There are 8 hidden switches. A switch that is on adds its own fixed numbers to the row, and there is some noise. The rows also spread widely along 11 directions, which tell nothing about the answers.
In the rows, zero is written as 128.
Known rows, each followed by its switches (1 for on, 0 for off):
[ 99 110 156 109 154 141 138 124 108 128 188 163 104 105 120 158 164 180
  89 105 143 108 145 152 165 108  91 112  91  85 143 146] => 0 0 1 1 1 1 0 0
[113  84 133 105 155 144 132 125 154 120 176 199  95  88 102 153 173 146
  94 113 144  90 161 147 110 135 134 112 119 111 111  97] => 1 0 0 0 1 1 1 0
[ 46 109 143 126 149 108 118 103 137 106 147 163 108 146 157 145 164 154
 120 140 119 128 156 172 193 121 111  88  96 125 127 141] => 0 1 1 1 1 0 1 1
[ 47  88 133 114 167  85 143 102  96 106  98 157 140 184 153 138 182 144
 154 121 110 167 142 198 172 129 131  56 121 140 129 109] => 1 1 0 1 1 1 1 0
[ 84  87 163  97 134 121 143  92 124 111 144 158 125 143 130 163 177 130
 113 104 134 125 195 146 153 144 145  79  84  87 120 102] => 0 1 0 1 0 1 0 1
[ 74 141 123 112 135 151 121 116 133 117 161 139 163 113 141 162 122 168
 134  92 125 137 183 118 173 137 121  75   4 140 155 150] => 0 1 1 1 0 1 1 0
[131  94 136  87 125 131 105  77 121 127 136 189 139  95 130 160 186 174
  90 107 148 130 168 168 144  96 120  89 115 128 107 123] => 0 0 1 1 1 1 1 0
[ 86 103  92  88  98 151  89  80 132 116 143 155 124 119 162 166 175 160
 132  99 136 125 201 152 154  95 138  74  46 158 127 121] => 0 0 1 1 1 1 0 1
[ 82 128 151 103 136 138 115 123 137 119 164 164 128 106 161 181 156 177
 107 109 157 118 170 160 190 121 108  98  78 112 162 147] => 0 1 1 1 1 0 1 0
[ 82 101 150 130 145 100 121 144 175 108 119 147 122 157  94 146 141 154
 123 153 103 134 117 134 191 158 115 112  93 143 153 157] => 0 1 1 0 0 0 1 1
[ 91  66 119 123 102 162  88 112 112 132 140 173  93 158 108 148 160 143
 109 149  99 120 153 163 189 125  83 133  75 142 158 157] => 0 0 0 0 0 0 1 1
[136 105 187  99 149 134 148 130 118 122 147 164 150 112 107 172 149 146
  68 128 139 112 145 142 165 147 110 121 116  80 152 130] => 1 0 0 1 0 0 0 0
[100  65 128 100 131 131 107 131 132 117 114 177 106 153 132 174 178 157
 121 145 129 126 138 195 173 136 135 112 136 142 150 120] => 0 1 0 1 0 1 0 1
[111 121  91  81 151 138 134 118 160  87 176 153 110 112 132 126 185 136
  89 139 129  89 193 147 140 117 127  85  66 145 105 129] => 0 1 1 1 0 1 0 1
[137  85 114  97 114 121  96 125 183 105 115 162  97 131  95 143 182 143
  94 145 120 120 137 142 141 122 121 101 111 161 117 133] => 0 1 0 1 1 1 0 0
[ 55 115 134 133 120 137  96 113 153 126 137 164 145 138 137 167 119 165
 137 132 110 136 146 146 200 143 125 107  49 146 151 144] => 1 0 1 0 1 1 1 1
[ 74  64 102  84 181 153 154 165 149  92 160 187 105 140 123 162 160 129
 131 135 130  98 161 179 143 172 146 103 132 142 141  84] => 0 1 1 1 1 1 0 0
[ 69 101 100 110 141 139 124 104 114 104 125 139 156 149 119 141 129 136
 161 102  85 157 149 129 135 132 127  61  55 167 122 114] => 0 1 0 1 1 1 0 0
[111  69 129  79 152 173 147  99  92 119 175 191 120 115 115 149 179 121
  88 105 128  95 191 163 119 136 119  97 112  89 115  84] => 0 0 0 0 1 1 0 0
[109 103 153  90 151 134 144  94 155 106 167 173 139 104 108 150 152 137
  90 111 124 106 178 120 136 144 140  86  87 106  94 112] => 0 1 1 1 1 1 0 1
[134  91  97  89 135 142 121 137 147 107 123 156 133 114 105 155 157 135
 118 124 119 117 146 136 117 132 130 103 102 175 136 112] => 1 0 0 1 0 0 0 0
[ 67 132  89 138 170 108 127 129 176  87 150 154 123 115 137 118 138 138
 128 156 100 117 140 150 116 130 137  89  81 171  94 108] => 1 0 0 1 0 1 1 0
[ 45 117 183 118 145 121 147  97 127 103 157 157 149 148 161 167 142 138
 102 134 130 121 182 168 206 158 129  93  75  65 141 113] => 0 0 1 1 1 1 0 1
[ 77  95 195 105 142 112 148  84 119 115 147 171 146 159 120 148 166 144
  88 124 126 136 175 151 207 153 115  88  80  74 125 142] => 0 1 1 1 1 1 1 1

New rows. What belongs after each?
[ 60  91 112 107 194 135 151 146 125  98 153 180 127 148 134 141 151 147
 128 148 115 121 138 193 166 151 118  94 118 144 136 113] => 0 1 1 1 1 1 1 0
[110  90 172  94 108 121 111 118 171 116 118 163 128 136 121 189 169 156
  97 119 155 128 164 150 189 150 140  98 103 104 154 127] => 0 1 1 1 1 1 0 0
[118 121 130  89 100 150 106  97 152 105 136 145 165 138 113 149 138 134
  86 132 108 131 180 118 187 141 105  84  28 139 137 154] => 0 1 1 1 1 1 0 0
[139 124 147  86 119 119 119  66 124  94 121 150 168 122 130 133 182 129
  63 147 115 127 175 145 157 101 108  80  89 127  99 131] => 0 0 0 1 1 0 0 1
[ 87  93 101 108 158 142 132 133 113 120 174 148  77  99 125 156 173 168
 146  83 134 109 151 139 107  97 124 100  92 141 135 119] => 0 0 0 1 0 0 0 1
[107  97 132 102 158  81 131 131 164 103 131 148  72 119 120 142 224 164
 120 112 154 112 152 157 127 104 138  89 131 134 128 125] => 0 1 0 0 0 0 1 1
[ 88  79 107 101 134 147 112 102 130 123 151 164 113 126 107 150 148 155
 138 101 102 128 151 130 145 119 126  88  73 158 112 129] => 0 1 1 1 1 1 0 1
[ 51 135 143 145 177 110 146 137 155  90 160 146 122 138 137 133 125 132
 105 163  96 114 131 160 156 156 116  98  92 108 118 120] => 0 1 0 1 0 1 0 0
[ 50 106 159 115 168 119 151 106 137 101 154 168 150 130 142 155 132 133
 131 117 120 129 173 147 160 160 133  75  93 103 121 105] => 0 1 1 1 1 0 1 0
[ 97  83 114  92  95 144  83  63 111 137 131 165 124 116 140 169 174 169
 135  81 130 143 181 144 150  87 134  74  74 146 116 122] => 0 0 1 1 1 1 0 1
[ 85  85 125 101 126 156 114  67  82 127 172 174 110 148 128 131 169 145
  88 128  96 120 177 169 192 100  80  89  64 114 105 157] => 0 1 1 1 1 1 0 1
[ 74 115 122 125 159 133 103 130 180 107 130 183 142  98 149 179 125 167
 142 137 126 120 127 170 139 146 156 102 121 161 128  98] => 0 1 0 0 1 1 1 1
[ 71  98 115 120 178 134 134 120 112 110 180 174  92 130 130 126 159 156
 104 147 102 104 132 179 155 109  96 111 111 127 108 134] => 0 0 1 1 1 1 0 1
[ 77  87  61  76 151 176 126 115 100  88 153 173 140 168 152 128 168 116
 108 169  94 104 186 204 178 130 105  90  78 171 136 116] => 0 0 1 0 1 1 0 1
[119 111 145  85 152 134 154 113 144  89 158 156 142 136  94 128 165 117
  72 143 110 106 174 126 154 151 118  94  71 115 115 130] => 0 1 0 1 1 1 0 1
[ 81  80 137 107 167 125 133 141 134 126 140 177 124 136 101 163 145 175
 146 106 120 138 122 147 170 144 130 101 100 151 145 139] => 1 1 1 1 1 1 1 1
[144 111 137  62 172 138 166 139 140  87 168 156 135 107 108 144 185 133
  66 125 149  89 184 141 139 138 118  93 104 112 132 124] => 0 1 1 1 0 0 0 0
[ 98  67 123  86 172 152 150 115  90 111 164 189 101 137 122 140 195 132
  96 125 121 102 161 195 133 123 109  93 145 104 118  96] => 0 1 0 0 1 1 0 0
[101  30  87  71 147 145 140 146 142  93 127 181  92 177 104 144 196 111
 124 146 118 109 178 182 147 165 142  97 129 156 135  91] => 0 1 1 1 0 1 0 0
[ 67  48 150 135 159 143 130 121 116 130 148 195  96 148 102 159 132 137
 128 131  94 127 114 172 150 155 113 116 148 103 119 103] => 0 1 0 1 1 1 0 0
[ 84 102 132 111 149 147 123  94 121 114 164 195 129 123 152 149 153 134
  86 151 117 107 183 184 172 136 108  97 104 117 107 123] => 1 1 1 1 0 0 1 0
[ 75 146 135  87 147 116 137 120 126  95 125 111 187 145 150 163 145 170
 140  98 127 153 162 135 197 129 130  59  27 146 170 148] => 0 1 1 1 1 1 0 1
[ 97  57 179  87 157 118 157 122 112 120 145 167 108 150  97 165 183 147
 108 105 135 123 153 148 175 144 119 102 130  88 150 128] => 0 1 1 1 1 0 0 1
[162 108 141  72 116 139 112 108 126 118 125 157 157  90 126 182 179 172
  87 103 161 124 169 145 147 104 122  94 102 131 146 131] => 0 0 1 1 0 0 0 0
[ 84  60 106 121 165 137 128 131 144 120 159 189  69 100 111 152 164 148
 150 102 124 111 148 152  90 128 138 100 136 146 102  94] => 0 1 0 1 0 0 1 0
[106  86  65  82 119 166  94 130 149 114 153 166 100 131 118 147 182 157
 126 122 124 111 185 155 159 117 121 100  55 189 149 144] => 0 1 1 0 0 1 1 1
[118  80  85  86 122 201 104  98 107 128 162 191 157 107 110 153 132 145
 114 113 106 121 188 143 139 134 108 102  49 167 125 122] => 0 0 1 1 0 1 1 0
[ 93 128 168 116 131 122 124  84 157 122 166 156 139  85 136 171 138 160
 102  87 142 120 180 119 139 131 139  78  66  85 104 118] => 0 1 1 1 0 1 0 0
[120  93 133  71 158 148 163  93  91  96 168 163 138 141 103 121 188 113
  72 120 113 112 191 142 141 130 101  75  78  97 109 119] => 0 1 0 1 1 1 0 0
[ 96  74 120  81 149 155 137  88 120 111 158 177 134 113 127 157 159 124
 124  98 117 112 202 140 124 137 143  76  92 128  99  93] => 0 1 1 1 0 0 0 1
[ 90  93 129  95 114 143 109  66  91 111 106 152 175 164 136 151 153 127
 119 125  89 157 173 152 182 121 107  68  67 143 128 132] => 0 1 0 1 1 0 0 1
[ 88 119 141 103 130 157 122 106 132 117 162 147 149 117 117 163 129 147
 115  99 112 123 168 116 160 139 121  92  36 119 141 132] => 0 1 0 0 1 1 0 1
[121 109 129 110 139  93 109 130 185 102 136 155  84 101 120 149 182 163
 100 135 141 108 134 151 134 109 126  99 136 140 109 132] => 0 1 1 1 0 0 0 0
[ 80 138  93 104 200 114 146 126 152  70 146 154 159 131 141 111 142 137
 110 174  88 114 132 171 144 128 124  76 104 175  93 120] => 0 1 1 1 1 1 0 1
[ 80  87 140  95 132 160 140 109  87 107 153 168 135 169 137 152 166 119
  88 147 115 117 183 184 194 146  97 104  79  92 153 117] => 0 0 0 1 1 1 0 0
[126 115 118  93 167 110 127 124 165  95 111 162 175 124  97 133 141 145
 107 150  94 129 114 145 149 140 134  86 117 180 108 126] => 1 1 1 0 1 1 0 1
[129 139 131 116 147 132 122 107 155 106 152 151 151  82 102 135 136 154
  89 125 109 113 130 118 111 112 113  95  84 138 103 126] => 0 0 0 0 1 1 0 0
[101 109 110  97 145 155 124 116 139 110 169 171 128  89 120 154 147 155
 118 106 131 110 175 126 127 120 114  93  70 147 125 122] => 0 0 1 1 1 0 1 0
[104  95 139 102 159 111 133 141 163  83 133 170 100 145 127 143 183 129
  81 180 124  98 135 183 169 141 120 113 149 129 128 121] => 0 1 0 1 1 0 0 1
[ 52  95 133 127 171 139 141 156 173 105 176 173 102 136 103 146 122 145
 125 146 105 105 139 135 175 172 121 120  75 130 138 138] => 0 1 1 1 1 1 1 1
[ 43 143 152 152 137 108 117  98 151 108 171 142  96 117 164 146 145 156
 110 134 123 111 157 152 162 113 122  98  61  89 114 131] => 0 0 0 1 0 1 0 1
[ 67  81 133  95 114 138 114 116 133 121 156 158  85 141 148 179 186 161
 128 102 156 116 189 159 182 124 135  98  72 111 157 125] => 0 0 1 1 1 1 0 1
[120  82 118  91 146 142 147 144 143 109 141 138 129 110  64 154 141 139
 145  79 114 128 143  78  93 141 133  92  74 156 141 108] => 0 0 0 1 1 0 0 0
[110  56 109  74 166 129 159 103 108 102 146 180 109 139 102 125 201 111
 104 118 113 104 177 161 117 127 127  79 144 132  98  84] => 1 0 1 0 1 0 0 0
[ 71  51 109  84 150 165 127  90  99 119 159 203 116 149 134 145 178 134
 123 118 116 115 197 187 163 135 122  87 102 130 114 101] => 0 1 1 0 1 1 1 1
[116  81 112  75 149 116 142 125 112  95 111 142 127 174  98 124 201 139
 112 132 107 139 145 159 166 120 112  80  94 159 141 138] => 0 1 0 1 1 1 0 1
[ 55  83 110 115 155 166 142 100  97 107 179 169 112 146 134 135 141 108
 122 131  84 106 186 153 141 140 110  90  72 119 109 105] => 0 1 0 1 0 0 0 1
